The rows of each matrix lie in a flat space through zero, up to rounding. After each matrix: how many dimensions does the smallest such space have?

-6.411  -0.740  -4.857  -1.236  2.589  -0.914  2.670  0.058  6.509  -6.120  -4.659  -2.464  1.848  -1.185  0.071  3.476  -0.131  2.594  1.220  3.455
-0.740  6.829  -4.858  1.955  -4.824  0.725  0.314  5.155  -4.493  2.809  -2.102  5.744  2.799  3.990  0.356  2.120  1.178  1.138  -3.245  -1.552
-4.857  -4.858  -2.750  4.367  -2.330  -2.885  1.687  3.856  2.975  -3.815  -5.872  0.662  1.900  -3.743  1.706  2.245  2.680  0.544  -3.131  -1.640
-1.236  1.955  4.367  -4.749  -5.325  7.666  0.167  -1.948  0.644  0.839  -2.861  3.787  2.377  -0.503  6.334  0.592  -4.261  -0.033  -1.934  6.477
2.589  -4.824  -2.330  -5.325  3.256  1.985  -0.097  -1.690  1.448  5.400  -4.903  -0.596  5.983  -3.068  6.782  4.405  1.312  -5.632  6.101  -0.800
-0.914  0.725  -2.885  7.666  1.985  -5.790  3.404  2.912  3.876  -5.519  1.685  -3.787  -3.646  1.992  -9.113  -0.795  2.012  3.422  0.160  -0.791
2.670  0.314  1.687  0.167  -0.097  3.404  -2.202  -2.486  -3.377  4.723  0.109  2.724  4.204  1.665  -0.927  2.148  -0.300  4.777  3.264  -1.086
0.058  5.155  3.856  -1.948  -1.690  2.912  -2.486  5.508  -0.425  2.922  5.212  -2.763  -0.214  -0.151  -2.790  -1.713  -1.904  -0.574  -3.027  1.386
6.509  -4.493  2.975  0.644  1.448  3.876  -3.377  -0.425  -3.475  7.608  -2.570  -2.649  6.782  -6.007  -2.438  2.046  1.555  1.879  7.380  -1.419
-6.120  2.809  -3.815  0.839  5.400  -5.519  4.723  2.922  7.608  -3.384  2.234  -2.633  1.009  1.839  -5.929  1.091  0.702  -2.416  2.284  0.320
-4.659  -2.102  -5.872  -2.861  -4.903  1.685  0.109  5.212  -2.570  2.234  1.231  3.209  1.497  -0.456  1.644  3.649  4.633  -3.325  -4.387  -4.091
-2.464  5.744  0.662  3.787  -0.596  -3.787  2.724  -2.763  -2.649  -2.633  3.209  6.474  -3.603  4.665  -4.116  -2.185  -2.545  -0.321  -1.534  0.157
1.848  2.799  1.900  2.377  5.983  -3.646  4.204  -0.214  6.782  1.009  1.497  -3.603  3.349  2.034  -5.898  -2.979  0.279  -1.189  6.903  1.315
-1.185  3.990  -3.743  -0.503  -3.068  1.992  1.665  -0.151  -6.007  1.839  -0.456  4.665  2.034  -0.637  -4.419  0.594  1.168  -0.695  1.796  0.858
0.071  0.356  1.706  6.334  6.782  -9.113  -0.927  -2.790  -2.438  -5.929  1.644  -4.116  -5.898  -4.419  -8.809  -5.168  -1.523  0.830  2.232  -1.251
3.476  2.120  2.245  0.592  4.405  -0.795  2.148  -1.713  2.046  1.091  3.649  -2.185  -2.979  0.594  -5.168  1.838  -4.086  -4.884  5.281  2.927
-0.131  1.178  2.680  -4.261  1.312  2.012  -0.300  -1.904  1.555  0.702  4.633  -2.545  0.279  1.168  -1.523  -4.086  0.337  0.875  1.154  1.346
2.594  1.138  0.544  -0.033  -5.632  3.422  4.777  -0.574  1.879  -2.416  -3.325  -0.321  -1.189  -0.695  0.830  -4.884  0.875  -1.558  -0.294  6.110
1.220  -3.245  -3.131  -1.934  6.101  0.160  3.264  -3.027  7.380  2.284  -4.387  -1.534  6.903  1.796  2.232  5.281  1.154  -0.294  8.888  0.671
3.455  -1.552  -1.640  6.477  -0.800  -0.791  -1.086  1.386  -1.419  0.320  -4.091  0.157  1.315  0.858  -1.251  2.927  1.346  6.110  0.671  -2.195
 -> 12

-0.590  -0.366  -0.503  0.244  1.427  1.533  -3.205  0.480  -1.956  -2.168  -0.631  -1.421  -0.210  2.014  -3.921  -0.779  0.554  -0.911  -2.468  0.999
-0.366  -0.912  3.317  -3.522  -1.240  -0.589  0.648  5.035  4.243  -3.091  0.296  -1.652  -3.717  4.602  -2.951  -1.527  2.553  -0.806  2.439  5.578
-0.503  3.317  -4.950  1.023  -0.782  -3.268  1.755  -1.037  0.000  -2.226  -1.418  -0.870  -2.894  -0.269  -2.030  -2.636  -2.005  3.732  -0.583  0.943
0.244  -3.522  1.023  3.335  2.405  1.304  -6.574  -1.576  0.655  1.796  -2.184  -0.054  -1.959  1.278  1.703  -1.896  2.342  2.548  0.699  -1.639
1.427  -1.240  -0.782  2.405  -0.884  -1.136  4.638  3.317  0.887  0.310  -1.763  2.316  2.985  1.285  0.535  0.998  -0.409  0.086  -3.987  -0.022
1.533  -0.589  -3.268  1.304  -1.136  0.582  0.844  -0.301  -4.064  -1.867  -6.249  1.648  0.619  0.960  -0.190  -0.772  -1.107  -2.442  0.958  -1.155
-3.205  0.648  1.755  -6.574  4.638  0.844  0.814  5.100  1.525  -0.784  0.823  0.502  -1.018  -0.326  -2.562  3.633  -1.607  1.603  0.230  -3.831
0.480  5.035  -1.037  -1.576  3.317  -0.301  5.100  2.987  2.027  0.026  -1.156  1.418  -0.077  1.617  -1.050  -0.621  -2.971  -3.393  -1.427  2.010
-1.956  4.243  0.000  0.655  0.887  -4.064  1.525  2.027  8.229  2.301  -0.088  3.413  3.255  0.418  -1.523  1.344  -4.868  -2.503  -1.253  2.070
-2.168  -3.091  -2.226  1.796  0.310  -1.867  -0.784  0.026  2.301  3.346  3.341  2.636  0.347  -1.176  -1.462  -0.642  -2.796  -0.151  -2.011  -2.895
-0.631  0.296  -1.418  -2.184  -1.763  -6.249  0.823  -1.156  -0.088  3.341  2.600  0.538  -1.703  -0.976  0.591  -3.147  -0.601  3.875  -0.477  0.180
-1.421  -1.652  -0.870  -0.054  2.316  1.648  0.502  1.418  3.413  2.636  0.538  1.718  2.123  -1.675  -0.897  5.169  -0.465  -2.189  -0.986  -3.479
-0.210  -3.717  -2.894  -1.959  2.985  0.619  -1.018  -0.077  3.255  0.347  -1.703  2.123  -1.055  1.644  2.025  2.284  -1.779  1.086  0.230  -0.967
2.014  4.602  -0.269  1.278  1.285  0.960  -0.326  1.617  0.418  -1.176  -0.976  -1.675  1.644  -0.570  1.064  0.441  -4.585  -1.491  2.230  5.192
-3.921  -2.951  -2.030  1.703  0.535  -0.190  -2.562  -1.050  -1.523  -1.462  0.591  -0.897  2.025  1.064  0.459  2.205  0.664  -2.022  -0.103  1.316
-0.779  -1.527  -2.636  -1.896  0.998  -0.772  3.633  -0.621  1.344  -0.642  -3.147  5.169  2.284  0.441  2.205  1.117  -1.030  0.130  -2.915  0.625
0.554  2.553  -2.005  2.342  -0.409  -1.107  -1.607  -2.971  -4.868  -2.796  -0.601  -0.465  -1.779  -4.585  0.664  -1.030  -1.432  -3.509  2.487  0.562
-0.911  -0.806  3.732  2.548  0.086  -2.442  1.603  -3.393  -2.503  -0.151  3.875  -2.189  1.086  -1.491  -2.022  0.130  -3.509  1.733  2.195  -2.511
-2.468  2.439  -0.583  0.699  -3.987  0.958  0.230  -1.427  -1.253  -2.011  -0.477  -0.986  0.230  2.230  -0.103  -2.915  2.487  2.195  -0.827  -1.649
0.999  5.578  0.943  -1.639  -0.022  -1.155  -3.831  2.010  2.070  -2.895  0.180  -3.479  -0.967  5.192  1.316  0.625  0.562  -2.511  -1.649  2.210
 -> 18

-0.885  -5.797  0.816  -0.592  4.421  1.333  0.578  5.475  -0.813  -2.147  -1.020  -0.276  -0.236  -0.361  -1.150  3.612  1.758  3.115  2.974  -0.168
-5.797  7.531  0.536  2.817  -0.849  -4.472  0.899  -3.793  2.443  5.401  1.707  -0.022  4.200  1.240  5.092  4.470  1.787  -4.301  -6.879  2.070
0.816  0.536  -3.076  0.159  -2.204  1.194  -1.283  -0.623  -4.933  1.241  -2.364  0.893  4.014  -2.679  1.039  -2.549  -2.401  -3.845  -4.352  0.501
-0.592  2.817  0.159  -5.928  -0.059  1.051  -0.722  2.415  5.041  -2.255  -2.569  -1.191  -4.074  3.249  4.305  -4.597  2.690  1.234  1.253  -1.709
4.421  -0.849  -2.204  -0.059  -3.624  2.309  -1.128  -0.434  -2.126  -3.889  -2.428  -0.195  -2.937  -1.506  -4.824  -5.486  -2.749  0.259  1.779  -1.797
1.333  -4.472  1.194  1.051  2.309  -1.021  0.592  1.354  -0.856  -0.486  0.154  0.643  -1.919  -2.392  -2.953  1.055  1.221  2.428  3.408  0.308
0.578  0.899  -1.283  -0.722  -1.128  0.592  3.256  0.287  1.668  -4.554  0.740  -2.078  -4.607  1.301  -5.361  -0.759  -0.438  1.295  1.384  -0.376
5.475  -3.793  -0.623  2.415  -0.434  1.354  0.287  -8.034  -6.165  2.274  3.047  1.909  1.448  -1.166  -0.419  -2.835  -2.273  0.031  2.328  1.263
-0.813  2.443  -4.933  5.041  -2.126  -0.856  1.668  -6.165  -6.990  2.123  -1.247  0.588  4.073  -2.905  1.431  -0.839  -0.562  -4.734  -6.862  1.950
-2.147  5.401  1.241  -2.255  -3.889  -0.486  -4.554  2.274  2.123  2.064  -4.389  0.244  5.335  1.315  2.254  1.163  -1.395  -5.203  -4.285  -0.584
-1.020  1.707  -2.364  -2.569  -2.428  0.154  0.740  3.047  -1.247  -4.389  -7.838  -1.704  0.291  -0.041  -4.307  0.415  1.409  -3.809  -2.346  0.275
-0.276  -0.022  0.893  -1.191  -0.195  0.643  -2.078  1.909  0.588  0.244  -1.704  0.254  1.526  0.599  1.185  0.440  -0.133  -0.474  0.080  -0.627
-0.236  4.200  4.014  -4.074  -2.937  -1.919  -4.607  1.448  4.073  5.335  0.291  1.526  4.448  0.305  2.488  0.026  -2.580  -3.997  -1.908  0.239
-0.361  1.240  -2.679  3.249  -1.506  -2.392  1.301  -1.166  -2.905  1.315  -0.041  0.599  0.305  -4.910  -2.091  -1.266  -0.914  -2.294  -4.048  1.114
-1.150  5.092  1.039  4.305  -4.824  -2.953  -5.361  -0.419  1.431  2.254  -4.307  1.185  2.488  -2.091  0.006  0.298  -0.691  -3.333  -3.241  -1.590
3.612  4.470  -2.549  -4.597  -5.486  1.055  -0.759  -2.835  -0.839  1.163  0.415  0.440  0.026  -1.266  0.298  -8.672  -4.541  -4.242  -3.277  0.141
1.758  1.787  -2.401  2.690  -2.749  1.221  -0.438  -2.273  -0.562  -1.395  1.409  -0.133  -2.580  -0.914  -0.691  -4.541  -2.466  0.971  -0.643  -1.741
3.115  -4.301  -3.845  1.234  0.259  2.428  1.295  0.031  -4.734  -5.203  -3.809  -0.474  -3.997  -2.294  -3.333  -4.242  0.971  2.164  2.318  -1.083
2.974  -6.879  -4.352  1.253  1.779  3.408  1.384  2.328  -6.862  -4.285  -2.346  0.080  -1.908  -4.048  -3.241  -3.277  -0.643  2.318  1.500  -0.609
-0.168  2.070  0.501  -1.709  -1.797  0.308  -0.376  1.263  1.950  -0.584  0.275  -0.627  0.239  1.114  -1.590  0.141  -1.741  -1.083  -0.609  -0.311
 -> 9

2.077  2.083  0.415  0.335  0.255  -2.116  2.445  -3.341  -2.684  0.133  0.278  -1.237  -0.885  -3.240  0.843  -1.669  -2.538  2.422  -3.461  -1.223
2.083  2.272  -2.759  0.032  -0.640  -0.301  2.285  -2.912  2.488  -0.762  -3.120  -1.831  0.012  -1.622  0.940  4.217  0.202  -1.035  -1.363  1.321
0.415  -2.759  0.985  0.400  4.212  3.448  0.046  2.383  -2.808  1.988  -1.552  1.299  3.113  -1.305  1.662  2.043  0.731  0.054  2.221  2.081
0.335  0.032  0.400  2.525  -3.896  -0.265  0.456  -1.900  0.705  0.161  1.017  -1.167  -3.572  1.548  1.887  -1.704  0.826  -0.657  -1.077  0.786
0.255  -0.640  4.212  -3.896  4.161  2.299  2.008  1.381  -2.965  0.950  -1.799  2.894  0.067  -0.573  2.215  -0.117  0.308  3.632  6.474  -0.633
-2.116  -0.301  3.448  -0.265  2.299  0.392  0.087  -1.562  -1.196  -2.258  -0.378  -0.250  0.306  1.128  1.361  -2.120  5.132  1.962  2.151  0.512
2.445  2.285  0.046  0.456  2.008  0.087  0.702  -2.044  1.842  5.122  1.961  -1.531  -3.676  2.389  2.632  5.643  -0.694  -0.177  2.477  2.016
-3.341  -2.912  2.383  -1.900  1.381  -1.562  -2.044  1.807  1.536  1.493  3.854  0.612  -0.718  3.350  1.650  0.346  -1.388  3.039  -1.201  -2.187
-2.684  2.488  -2.808  0.705  -2.965  -1.196  1.842  1.536  2.908  -1.459  1.872  -1.153  -1.996  0.792  -3.475  0.870  -1.289  0.460  0.023  2.986
0.133  -0.762  1.988  0.161  0.950  -2.258  5.122  1.493  -1.459  7.073  1.821  2.398  -1.052  -2.535  2.474  3.317  -1.071  -4.356  0.898  -0.941
0.278  -3.120  -1.552  1.017  -1.799  -0.378  1.961  3.854  1.872  1.821  -1.476  -0.570  -0.018  1.641  0.234  3.257  -2.714  -0.859  0.702  4.630
-1.237  -1.831  1.299  -1.167  2.894  -0.250  -1.531  0.612  -1.153  2.398  -0.570  1.344  -0.066  0.789  -1.364  1.483  -0.049  -2.108  2.032  0.889
-0.885  0.012  3.113  -3.572  0.067  0.306  -3.676  -0.718  -1.996  -1.052  -0.018  -0.066  -8.007  0.004  0.102  -4.009  -0.533  3.776  1.902  -1.710
-3.240  -1.622  -1.305  1.548  -0.573  1.128  2.389  3.350  0.792  -2.535  1.641  0.789  0.004  -1.722  0.353  -1.877  2.367  -0.768  2.077  -0.990
0.843  0.940  1.662  1.887  2.215  1.361  2.632  1.650  -3.475  2.474  0.234  -1.364  0.102  0.353  2.457  -2.073  2.313  0.939  0.381  -0.889
-1.669  4.217  2.043  -1.704  -0.117  -2.120  5.643  0.346  0.870  3.317  3.257  1.483  -4.009  -1.877  -2.073  -1.740  -1.415  -4.941  -2.269  -1.607
-2.538  0.202  0.731  0.826  0.308  5.132  -0.694  -1.388  -1.289  -1.071  -2.714  -0.049  -0.533  2.367  2.313  -1.415  4.586  0.780  0.665  -1.005
2.422  -1.035  0.054  -0.657  3.632  1.962  -0.177  3.039  0.460  -4.356  -0.859  -2.108  3.776  -0.768  0.939  -4.941  0.780  1.771  -3.279  -2.587
-3.461  -1.363  2.221  -1.077  6.474  2.151  2.477  -1.201  0.023  0.898  0.702  2.032  1.902  2.077  0.381  -2.269  0.665  -3.279  -0.777  -3.705
-1.223  1.321  2.081  0.786  -0.633  0.512  2.016  -2.187  2.986  -0.941  4.630  0.889  -1.710  -0.990  -0.889  -1.607  -1.005  -2.587  -3.705  3.724
 -> 16

4.868  -1.266  2.246  -2.089  2.765  0.916  -0.426  -0.919  -0.710  -1.246  -0.050  -3.968  -1.718  -0.426  3.243  0.600  -2.160  -0.082  -2.414  0.489
-1.266  -1.496  1.098  1.762  -2.216  -1.911  0.244  0.916  1.459  -1.046  0.921  1.356  -0.528  -2.039  4.044  -0.233  -1.925  -1.601  2.805  -1.523
2.246  1.098  -3.434  -2.498  1.450  -0.075  -0.268  -2.968  -4.275  -0.371  -1.513  2.440  2.868  2.050  2.069  -0.563  1.755  0.846  -3.486  0.812
-2.089  1.762  -2.498  -0.650  1.230  0.796  -1.791  -4.155  1.403  -0.047  -0.939  1.217  -0.153  0.964  -1.075  -0.518  -0.397  0.335  -1.410  -1.059
2.765  -2.216  1.450  1.230  -5.175  1.073  -0.411  -0.978  -2.371  0.915  6.357  2.344  -1.016  -4.112  2.101  0.919  3.799  2.437  2.544  2.569
0.916  -1.911  -0.075  0.796  1.073  3.438  2.504  2.622  -1.318  -0.959  -1.351  3.692  1.163  0.983  3.847  -0.016  -1.423  0.694  0.892  -1.181
-0.426  0.244  -0.268  -1.791  -0.411  2.504  5.664  -2.430  -2.000  -0.225  3.070  -0.890  -0.541  1.013  -0.970  1.917  0.659  0.495  -1.169  2.501
-0.919  0.916  -2.968  -4.155  -0.978  2.622  -2.430  3.112  3.547  0.619  -0.317  -0.308  1.956  0.536  4.559  -2.722  -3.026  0.528  -0.063  0.502
-0.710  1.459  -4.275  1.403  -2.371  -1.318  -2.000  3.547  0.524  1.465  0.746  4.057  0.384  1.122  -1.839  -0.595  3.141  1.614  1.950  -2.208
-1.246  -1.046  -0.371  -0.047  0.915  -0.959  -0.225  0.619  1.465  0.252  -1.911  -0.206  -0.643  -2.556  2.171  -1.067  0.080  0.199  0.782  -0.062
-0.050  0.921  -1.513  -0.939  6.357  -1.351  3.070  -0.317  0.746  -1.911  2.039  1.405  0.564  0.993  -0.138  -0.861  -4.465  -2.381  0.099  -2.784
-3.968  1.356  2.440  1.217  2.344  3.692  -0.890  -0.308  4.057  -0.206  1.405  -4.451  0.554  -2.045  -6.144  -0.482  0.766  -2.510  1.023  -0.824
-1.718  -0.528  2.868  -0.153  -1.016  1.163  -0.541  1.956  0.384  -0.643  0.564  0.554  5.644  0.362  1.077  -2.962  -3.868  -0.568  0.904  1.011
-0.426  -2.039  2.050  0.964  -4.112  0.983  1.013  0.536  1.122  -2.556  0.993  -2.045  0.362  6.028  0.423  -2.979  0.070  -0.816  1.978  1.221
3.243  4.044  2.069  -1.075  2.101  3.847  -0.970  4.559  -1.839  2.171  -0.138  -6.144  1.077  0.423  -8.015  5.133  1.376  -0.465  -4.310  -0.704
0.600  -0.233  -0.563  -0.518  0.919  -0.016  1.917  -2.722  -0.595  -1.067  -0.861  -0.482  -2.962  -2.979  5.133  3.520  -0.821  -2.076  -1.232  -1.659
-2.160  -1.925  1.755  -0.397  3.799  -1.423  0.659  -3.026  3.141  0.080  -4.465  0.766  -3.868  0.070  1.376  -0.821  -5.652  -1.216  0.822  1.629
-0.082  -1.601  0.846  0.335  2.437  0.694  0.495  0.528  1.614  0.199  -2.381  -2.510  -0.568  -0.816  -0.465  -2.076  -1.216  6.706  -1.995  -1.167
-2.414  2.805  -3.486  -1.410  2.544  0.892  -1.169  -0.063  1.950  0.782  0.099  1.023  0.904  1.978  -4.310  -1.232  0.822  -1.995  0.261  -0.182
0.489  -1.523  0.812  -1.059  2.569  -1.181  2.501  0.502  -2.208  -0.062  -2.784  -0.824  1.011  1.221  -0.704  -1.659  1.629  -1.167  -0.182  3.542
 -> 14

-3.649  0.452  -0.049  1.573  2.065  -0.090  3.674  1.439  -1.900  -0.478  -3.151  4.438  -2.792  -2.905  -0.263  -0.039  -2.479  1.135  0.017  0.231
0.452  6.450  -0.941  -1.221  0.156  2.119  4.627  0.243  -0.494  -0.061  -1.688  -2.094  -1.665  -0.176  1.696  -2.573  -1.633  0.391  -1.357  1.846
-0.049  -0.941  2.060  -3.518  -1.614  -2.721  0.544  3.359  2.259  0.756  -2.335  -2.264  0.448  -0.132  2.940  -0.652  0.132  0.464  -0.828  -0.062
1.573  -1.221  -3.518  0.362  -3.360  -1.736  -1.783  -1.843  -0.273  -0.844  -4.468  -0.253  3.027  -2.766  -0.184  3.774  0.406  -2.857  1.905  -0.671
2.065  0.156  -1.614  -3.360  -0.513  -0.979  2.121  -0.154  -1.096  1.694  -5.054  -4.305  0.723  -5.762  0.321  -1.927  1.550  -0.447  -1.040  1.181
-0.090  2.119  -2.721  -1.736  -0.979  3.993  1.588  -1.849  -0.935  3.104  -3.577  -2.562  1.631  0.499  1.595  -0.319  2.070  -4.842  0.365  0.946
3.674  4.627  0.544  -1.783  2.121  1.588  0.070  5.262  2.577  3.031  0.026  -7.827  -1.866  0.128  0.936  -4.329  0.369  -2.029  0.088  1.364
1.439  0.243  3.359  -1.843  -0.154  -1.849  5.262  0.589  1.779  -3.400  -0.413  2.942  0.347  2.673  1.839  -7.122  -2.388  4.091  -7.973  -2.249
-1.900  -0.494  2.259  -0.273  -1.096  -0.935  2.577  1.779  4.823  -0.494  -4.012  0.207  -2.106  1.761  3.833  1.369  -1.453  -2.545  -1.942  0.654
-0.478  -0.061  0.756  -0.844  1.694  3.104  3.031  -3.400  -0.494  1.208  0.168  0.757  0.535  1.518  0.944  -1.834  1.483  -0.204  -2.509  0.503
-3.151  -1.688  -2.335  -4.468  -5.054  -3.577  0.026  -0.413  -4.012  0.168  -3.897  0.226  1.281  -3.881  0.602  3.245  1.205  0.292  2.186  0.766
4.438  -2.094  -2.264  -0.253  -4.305  -2.562  -7.827  2.942  0.207  0.757  0.226  -6.349  4.440  -4.645  -2.469  -2.733  0.734  1.771  1.124  -2.298
-2.792  -1.665  0.448  3.027  0.723  1.631  -1.866  0.347  -2.106  0.535  1.281  4.440  2.928  -1.347  -0.600  -1.270  -1.784  5.131  0.835  -2.497
-2.905  -0.176  -0.132  -2.766  -5.762  0.499  0.128  2.673  1.761  1.518  -3.881  -4.645  -1.347  -0.860  2.053  -4.454  -0.238  -1.735  -3.805  0.548
-0.263  1.696  2.940  -0.184  0.321  1.595  0.936  1.839  3.833  0.944  0.602  -2.469  -0.600  2.053  3.097  -2.295  -1.096  1.544  -1.990  0.520
-0.039  -2.573  -0.652  3.774  -1.927  -0.319  -4.329  -7.122  1.369  -1.834  3.245  -2.733  -1.270  -4.454  -2.295  6.469  0.970  2.516  1.783  3.217
-2.479  -1.633  0.132  0.406  1.550  2.070  0.369  -2.388  -1.453  1.483  1.205  0.734  -1.784  -0.238  -1.096  0.970  1.723  -0.986  0.340  1.394
1.135  0.391  0.464  -2.857  -0.447  -4.842  -2.029  4.091  -2.545  -0.204  0.292  1.771  5.131  -1.735  1.544  2.516  -0.986  5.898  5.029  -2.171
0.017  -1.357  -0.828  1.905  -1.040  0.365  0.088  -7.973  -1.942  -2.509  2.186  1.124  0.835  -3.805  -1.990  1.783  0.340  5.029  -1.470  1.394
0.231  1.846  -0.062  -0.671  1.181  0.946  1.364  -2.249  0.654  0.503  0.766  -2.298  -2.497  0.548  0.520  3.217  1.394  -2.171  1.394  3.065
 -> 11
